There are 8 hidden switches. A switch that is on adds its own fixed numbers to the row, and there is some noise. The rows also spread widely along 11 directions, which tell nothing about the answers.
In the rows, zero is written as 128.
Some rows, each with its switches (1 for on, 0 for off) after it:
[126 179 133 127  83 121 123  71  88 162 120  97 171 123 173 187 132  68
  77  87 123 102 112 155 115 108  68] -> 0 0 1 0 0 1 0 0
[137  45  82  66 123 138 116 171 135 193 151 136 143 104 158 133  90 152
 147  94  99 139 132 112 148 134  93] -> 0 0 1 0 0 1 1 1
[ 97 121 107  87  90 118 149 127 119 171 161 132  92  33 120 132 147 105
  83  78 126 127 161 165 151 112 109] -> 1 0 1 1 1 1 0 0
[133 148 106  84 175 145 131 146  95 121 147 133 175 142 161 147 142 121
 136 165 113 130 116 138 116 123 108] -> 1 0 1 0 1 0 0 0
[117  96  97 108 126 140 137 130 112 107 145 125  90  55  93 107 179 177
  74  85 138  95 170 138 124 117 134] -> 0 0 0 0 0 0 1 0
[115 120 104 110 138 163  95 110 141 124 120 164 131 137 135 141 123 177
  77 121 122 106 140 152 118 129 116] -> 1 1 0 0 1 1 0 1
[156  73 119 107 136 146 113 154 127 149 126 123 176 105 157 143 115 163
 107  97 130  98 136 127 107 114 113] -> 0 0 0 1 0 1 0 1
[148  58  88  74 180 161 120 171  77 153 162 113 165 128 139 112 149 182
 167  56  63 109  92 114 165 114 110] -> 0 0 1 0 1 1 0 0
[117  75 129 104 137 163 103 127 118 130 152 172 101 132 146 136 118 179
 109  95 100 122 105 120 144 141 101] -> 1 0 1 1 0 1 0 1
[133 115  48  59 206 160 132 110  58  92 171 111 143 215 144 116 189 150
 196 137 121 178 112 103  98 149 106] -> 0 1 1 0 0 0 0 0
[149 110 124 144 187 201 125  94 132 159 145 148 148 182 155  89 135 184
 160  60  97 113 145 123 123  83 121] -> 1 1 0 1 0 1 1 1
[125 155 102 112 193 141  94 196 172  93 130 141 200 133  99 151  98 137
 128 180  95 154 167 134 113 136 142] -> 0 0 1 1 0 0 1 0
[156  57 108  84 155 141 138 168 110 149 175 120 123  87 164 136 129 149
 158 124 139 143 134 107 120 113 125] -> 0 0 1 1 1 1 1 1
[170 123 154 139 193 184 138 141 134 139 142 142 153 135 166 115 137 155
 147 107 142 110 150 124  95  82 133] -> 1 1 0 1 0 1 0 1
[126 101 118 132 147 160 133  94 106 134 156 147  98 155 139 111 135 163
 155 118  98 130 107 114 158 102 130] -> 1 0 0 0 1 1 1 0
[127 108 137 120 132 148 130 142 162 133 156 183 104 150 164 142  87 124
 150 177 137 171 143 105 114 147 116] -> 1 0 0 1 0 1 1 1
[ 88  88 114  93 102 103  99 192 187 119 166 159  85  76  91 169  66 111
 120 167 130 219 138 114 171 176 137] -> 1 0 0 1 0 1 0 1
[123  78  93 134 103 119 106  89 149 130 128 121  96 143 131 160  85 146
 158 142 157 184 134 111 126 116 139] -> 1 1 0 0 1 1 0 0
[117 115 147 146 110 131 121 145 176 161 150 135  90  35 111 137  92 125
 100 102 122 142 172 140 150  91 141] -> 0 0 1 1 0 1 1 1
[138 111 116 132 136 131 119 107 100 112 149  95 142 134 143 156 135 140
 139 114 118 141 102 113 143 111 128] -> 0 0 0 0 1 0 1 0
[116  57 111 108 137 169 117 126 144 123 162 195  66 147 149 116 117 183
 143 113 122 147 149 102 117 149 110] -> 1 0 1 1 0 1 1 1
[165  78 173 181 116 124 137 157 196 129 119 153  97  90 153 158  56 132
 164 191 196 159 178  94  82  93 162] -> 1 0 0 1 0 1 0 0
[144 123 140 113 186 177 113 137 107 118 144 161 164 143 157 134 137 172
  95 157 101  82 109 136 123 110 127] -> 1 0 0 1 1 1 1 1
[128  44  50  79 122 116  82 135 107 112 148  62 198 132 116 180 127 140
 138  33 129 166 125 103 143 148  88] -> 1 0 0 0 0 1 1 1
[100  65 120 131  89 143 107  93 150 123 154 195  63 201 148 145  84 158
 160 114 102 187 103  84 156 178 101] -> 1 0 0 1 0 1 1 0

New rows, each followed by its switches (1 for on, 0 for off):
[110 152 103 111 136 135  87 103 124 133 146 121 166 165 138 175 110 119
 114 103  83 154 106 141 152 134 103] -> 0 1 1 1 1 1 1 0
[108 110  96 113 136 146 121  84  95 137 167 106  97 129 139 128 142 140
 156  96  99 171 103 126 163 110 124] -> 0 0 1 0 1 0 0 1
[135  55 103 103 120 112 143 136  92  91 178  90  64  62 119 154 164 135
 149 108 179 175 139  97 113 123 140] -> 0 0 1 1 1 1 0 0
[141 131 146 132 177 175 145 126 116  83 169 163  85 156 150 122 174 156
 144  89 141 136 138  99 112 136 115] -> 1 1 0 0 0 0 1 0
[143 117 142 156 110 145 129  96 132 114 133 130 147 156 162 162 130 120
 131  65 149 130 155 110  93 121  93] -> 1 0 0 1 0 1 1 0
[104  99 124 136  59 119 128  81 139 167 124 151  73  89 127 140 104 133
  86 106 135 123 135 140 147 116 112] -> 1 0 0 0 0 1 0 0
[116 134 105  72 147 170 144 172 162 169 137 219 127 111 159  91 119 160
  82 197 107  94 189 161  96 137 126] -> 0 0 0 1 1 1 1 1
[120  88 123 104 128 146 111 119 118 112 160 165 107 157 154 156 115 149
 115 150 126 147 102 105 129 161 105] -> 1 0 0 1 0 1 1 1
[152  53 127 119 136 145 143 133 118 129 138 155  81 102 149 115 123 188
 139 155 156 114 122 104 114 110 139] -> 1 0 0 0 0 0 0 0
[124  44  93  88 135 149 106 132 116 157 160 142 117 138 132 117 108 185
 137 113  84 141  96 109 172 137 121] -> 0 0 0 1 0 1 1 1
[122  29 104 128 125 133 125 117 119 121 168 126  55 127 110 111 120 186
 187 104 114 191  98  83 173 129 151] -> 0 0 0 1 0 0 0 0
[132 110 132  78 125 153 147 168 131 161 149 207 110 108 189 131 126 147
  91 143 113  88 151 137  99 150  90] -> 0 0 1 1 1 1 1 0
[135  99 147 107 130 131 120 166 153 141 171 161  96 119 167 163  94 130
 144 103 121 171 118 100 142 157 101] -> 0 1 1 1 0 0 1 0
[137 134 144 100 113 146 179 140 120 193 167 168 110 110 184 111 143  97
 125 101 114 117 148 132 127 126  91] -> 0 0 0 1 0 1 1 0
[130  61  72  87 131 113  94 134  86 123 141  55 186  76  91 158 149 162
  97  36 113 115 105 128 176 115 111] -> 1 0 0 0 0 0 1 0
[142 155 174 175 120 182 155  44 123 171 118 184  75 129 210 117 122 145
 103 160 152  69 149 152  74  58 119] -> 1 0 1 0 1 1 0 1
[141 138 162 198 190 172 125 115 167  75 152 137 107 138 116 120 116 153
 170 157 143 171 162 104 113  82 179] -> 1 0 0 1 0 0 1 1
[110  66 102 128  76 130 122 117 202 178 134 162 101  96 155 129  65 149
 135 100 141 167 190 132 129 126 121] -> 1 0 0 1 1 0 1 1
[139  74 148 124 134 150 121 185 167 163 161 151 104  48 142 131  97 159
 124  76 108 124 157 123 153 104 131] -> 0 0 1 1 1 1 1 1
[140  53  94 116 150 146 122 137 128 126 151 104 113  77 113 122 132 172
 147  86 152 135 165 110 117  90 134] -> 1 0 1 0 0 1 1 1
[113  86  93 116 122 148  98  88 143 134 128 158 107 144 124 135 113 181
 106  95 125 129 157 132 114 128 110] -> 1 1 1 1 0 1 1 0
[112  85  96  84 148 139  80 155 115 121 145 127 150 103 114 163 109 163
 101 118  91 129  99 136 167 132 118] -> 1 0 1 0 1 1 0 1
[111 108 110  97 132 135 122 138 118 138 159 123 115  57 121 139 138 135
  92 111 130 132 143 151 139 108 128] -> 1 0 1 1 1 1 0 1
[125  99 111  75 127 146 129 178 129 158 160 157 137 121 167 140 118 126
 133 109  99 145 122 121 144 158  97] -> 0 0 0 0 1 1 0 1
[120 140 112 106 136 147 121 154 169 172 136 154 163 103 153 129  97 123
 112 119 102 135 177 152 120 120 108] -> 0 0 1 1 0 0 1 1
[158  95 133 103 106 107  72 124 109 178 105 105 205  86 165 214  73 151
  39 120 118  58  64 150 160 103  96] -> 1 1 0 0 1 1 1 0
[114 119  89 121 159 139  90 116 151 126 134 124 136 115  99 134 105 179
 115 142 101 144 144 147 143 102 156] -> 0 1 1 1 1 0 1 0
[163  77 158 127 124 143 154 161 131 128 153 160  89 107 187 149 129 132
 157 106 168 134 154  92  75 130 104] -> 0 0 1 1 0 1 0 0
[176  89 104 111 173 137 153 140  75 136 161  55 180 107 140 123 174 125
 176  88 143 129 134 107 116  78 132] -> 0 0 0 1 0 1 1 0
[136 106  98  77 133 159 111 172 166 124 115 190 201 152 183 149 117 157
  79 107 139  96 193 140  55 175  71] -> 1 0 0 1 0 0 1 1
[142 110 145 185 152 145  96 148 203 138 101 144 158  96  91 130  56 171
 125 160 115 117 172 133 134  67 176] -> 1 0 0 1 0 1 1 0
[146 100 115 128 183 159  83 200 176 136 123 123 212 110 124 144  79 164
 143 114  89 132 160 136 126  96 145] -> 0 0 1 1 1 1 0 1
[145 115 142 106 164 153 135 166 129 125 144 171 120  90 149 133 127 158
 106 147 128  95 142 126 113 117 115] -> 1 0 1 0 0 0 1 0
[141  92 149 152 130 149 123  98 120 169 143 121 110 117 149 129  95 145
 150 117 114 134  91 117 168  76 135] -> 1 0 0 0 0 1 0 1
[149 123 135 153 117 139 151  60 127 191 147 122  88 126 184 131 102 119
 166 145 148 149 140 128 114  62 134] -> 0 1 1 1 1 1 1 0
[139  82  80 109 128 131 106 115 142 147 123 104 188 123 145 151  98 147
 128 140 144 137 162 135 102 102 130] -> 1 0 0 1 1 1 1 1
[ 91 154  79 123 100 120 127  44 100 154 144 101 105 137 111 137 127  99
 126 145 104 163 126 146 148 101 119] -> 0 0 1 0 0 1 1 0
[125 151 113 118 146 130 131 148 144 135 133 131 148  99 129 146 111 105
 133 166 135 144 168 144 109  98 133] -> 1 0 1 0 1 1 0 0
[132 182 169 127 176 170 116 152 111  76 150 157 139 114 162 165 160 131
  81 124 114  98 121 139 107 130 113] -> 0 0 1 0 1 0 0 1
[126 115 124 110 121 140 136 124 129 167 146 153  88  92 155 130 106 129
 117 173 132 131 135 133 119 108 122] -> 0 0 1 0 0 1 0 1
[130 101 114 116 142 127 112 168 136 155 152  99 154  80 106 145 104 130
 143  73  87 144 129 121 176 102 121] -> 0 0 1 0 0 1 1 0
[150  27 114  94 121 147 158 123 133 189 179 156  55 144 193 109 101 148
 215 114 160 197 122  81 129 126 114] -> 1 1 0 1 0 1 0 1
[ 80 161 132 118 118 140  71 138 183 115 108 217 105 116  96 163  73 169
  25 196  86 107 126 168 158 155 138] -> 1 1 0 0 1 1 0 0
[124 109  65  87 138 132 130 128 111 134 157  71 162  73 129 136 164 126
 128  54 139 144 179 143 116 104 111] -> 0 0 1 0 1 0 1 1
[137 151 125 133 164 132 131 134 145 152 154  83 110  32  95 129 125 112
 117 141 147 146 173 147 135  53 166] -> 0 1 1 0 0 1 1 1
[147 107 109 118 179 146 125 117  98 141 165  87 163 144 141 127 126 137
 169 147 106 162  92 113 155  93 143] -> 0 0 0 1 0 0 1 1
[137 122 139 115 169 150 108 177 137 115 152 154 158 132 143 156 112 144
 129 122  86 127 120 117 138 135 118] -> 0 0 1 1 1 1 1 0
[108 150  99  64 119 146 174 117 128 171 175 195  71 143 170  98 152 112
 124 150 128 159 160 138 111 163  96] -> 0 1 0 1 0 0 1 0
[131 101  91 120 142 135 109 124 124 110 140  86 153  86 116 141 142 158
 109  95 130 131 149 134 133  99 141] -> 0 0 0 0 1 0 1 1
[132  89 145 175 103 148 123 117 196 121 133 161  83 120 143 135  89 148
 144 114 156 164 195 104  93 117 141] -> 0 0 0 1 0 1 1 1
[117 110 103 119 154 154 118 144 178 123 156 165  89 135 132 119 103 164
 153 152 121 184 164 116 133 136 149] -> 0 1 0 0 1 0 1 1
[175  98 141 144 150 171 135 122 133 142 114 160 135 172 191 130 118 171
 151 120 150  99 145 106  69 107 114] -> 0 1 0 0 0 1 0 0
[126  99 122 111 128 114 104 163 163 127 137 154 130  98 124 172  69 129
 113 192 137 154 143 120 123 132 129] -> 1 0 1 1 0 1 1 0
[126 136 146 185 178 180 134  75 116 122 144 136  87 147 105  80 138 175
 169 126  88 135 108 121 170  60 170] -> 1 0 0 0 0 0 0 0
[148 128 131 135 135 118 102 118 107 115 129  85 176 113 139 196 112 107
 111 124 138 123 112 121 124  99 108] -> 1 0 1 0 0 1 1 0
[121  89 102 105 152 132 114 158 137 109 163 127 102 120 103 141 121 149
 164 116 123 187 125 107 160 133 142] -> 1 1 0 0 1 1 0 0
[129  79  93 107  82  92  95 188 212 172  98 130 193  89 134 179  26 116
 128 139 141 169 175 132 125 139 111] -> 1 0 0 0 0 0 0 0
[155 103 151 119 148 157 143 140 104 163 143 141 135  96 175 121 140 153
 120  83 112  86 122 132 123  98 107] -> 0 0 1 1 0 0 0 0
[115  95 104  95  94 128 140 116 136 184 151 141 103 101 160 121 108 123
 123 132 127 157 134 139 140 128 117] -> 0 0 0 1 0 0 0 1
[151 106 125 120 140 161 124 153 153 145 129 153 173 137 170 141 108 140
 125  97 132 110 168 122  96 121  97] -> 1 0 0 0 0 1 1 1
[165 143 125 106 201 141 122 166  98  73 150  94 173 112 124 157 170 140
 114 140 150 118 130 117 102 114 136] -> 0 1 0 0 0 0 1 0
[115  56 103 121  94 122 104  94 115 141 156  94  92  89 118 144 119 158
 120  60 115 157 101 112 182 120 121] -> 0 0 0 0 0 0 1 1
[134  97 155 152 149 156 119 144 162 145 155 149  86  93 138 123  90 161
 149 116 104 148 132 110 159  99 139] -> 0 0 1 0 0 0 1 1
[122 127 103  96  88 115 170  83  69 151 151  91  95  57 141 126 195 106
  82  81 160 109 140 151 121 104 107] -> 0 0 0 0 0 0 0 0
[130  84 107 137  94 113 117  86 129 145 127 105 119 113 130 158  96 131
 131 136 149 148 129 116 134 100 126] -> 1 0 0 0 0 1 1 0
[148  88 124 141 143 157 105  88 125 148 119 140 135 141 139 130 113 191
 106 109 126  91 122 129 125  90 128] -> 1 1 0 1 0 1 1 0
[150  93 191 167  57 111 128  93 143 170 150 131  77 115 225 199  55  93
 154 137 151 177  69  92 155 122 108] -> 0 0 0 0 1 0 0 1
[ 98  88  74 132 125 160 144  39  87 137 172 120  55 168 116  77 172 174
 182  65  83 170 112 111 176 107 135] -> 0 0 0 0 1 0 1 0
[108  78 119 127 102 129 116 119 154 132 173 128  88 127 147 158  93 111
 181  62 131 223 133  98 151 145 102] -> 1 0 1 1 0 0 0 1
[134 140 144 150 161 180 126 105 102 105 128 151 126 128 127 106 173 190
  80  83  96  57 129 136 128  99 127] -> 0 0 0 0 0 0 1 0
[140  55  90 117 150 133 102 167 170 135 140 112 152 119 134 148  71 148
 197 115 136 197 152  99 128 118 129] -> 1 0 1 0 0 0 0 1
[142 109 115 154 116 148 133  69 133 154 126 127 144 176 171 124 114 143
 158  98 121 140 141 118 106 104 113] -> 0 0 0 1 0 0 1 0
[149 128 124  84 200 193 153 156  87 140 175 161 156 157 180  99 179 146
 143  91  93 100 140 123 100 123  91] -> 0 0 1 1 0 1 1 1
[142  43 118  86  95 138 139 155 141 179 160 162  89  74 189 136 106 156
 122  89 143 122 157 117 112 132  98] -> 0 0 1 1 1 1 1 1
[ 89 137  83 101 138 131 101  80 102 123 152 114 121 141  89 139 144 139
 106 124  96 161  99 149 175 122 138] -> 1 1 0 1 1 1 0 0
[149  94 124 133 168 148 101 128 116 147 130 104 149 108 103 124 120 181
 121 104 100 109 104 134 162  80 156] -> 0 1 0 1 0 1 0 0
[157 133 137 139  96 143 173  36  78 210 131 113 139 146 225 120 140 109
 141 117 136 100 108 146 108  68 104] -> 0 0 0 1 1 0 0 0
[107 117 105 143 109 136 110  88 135 126 140 120 114 116 115 146 123 142
 119  88 111 143 152 134 132 106 129] -> 0 0 1 1 1 1 1 0
[138  72  92 110 162 144 129 128 133 113 154 121 116 127 138 124 120 153
 181 155 164 183 159 106  92 111 141] -> 1 0 1 1 0 0 0 1
[101 142 125 136 122 157 143  86 144 146 162 170  75 136 152 104 125 136
 130 144 107 161 144 135 140 119 138] -> 0 0 0 1 1 0 1 1
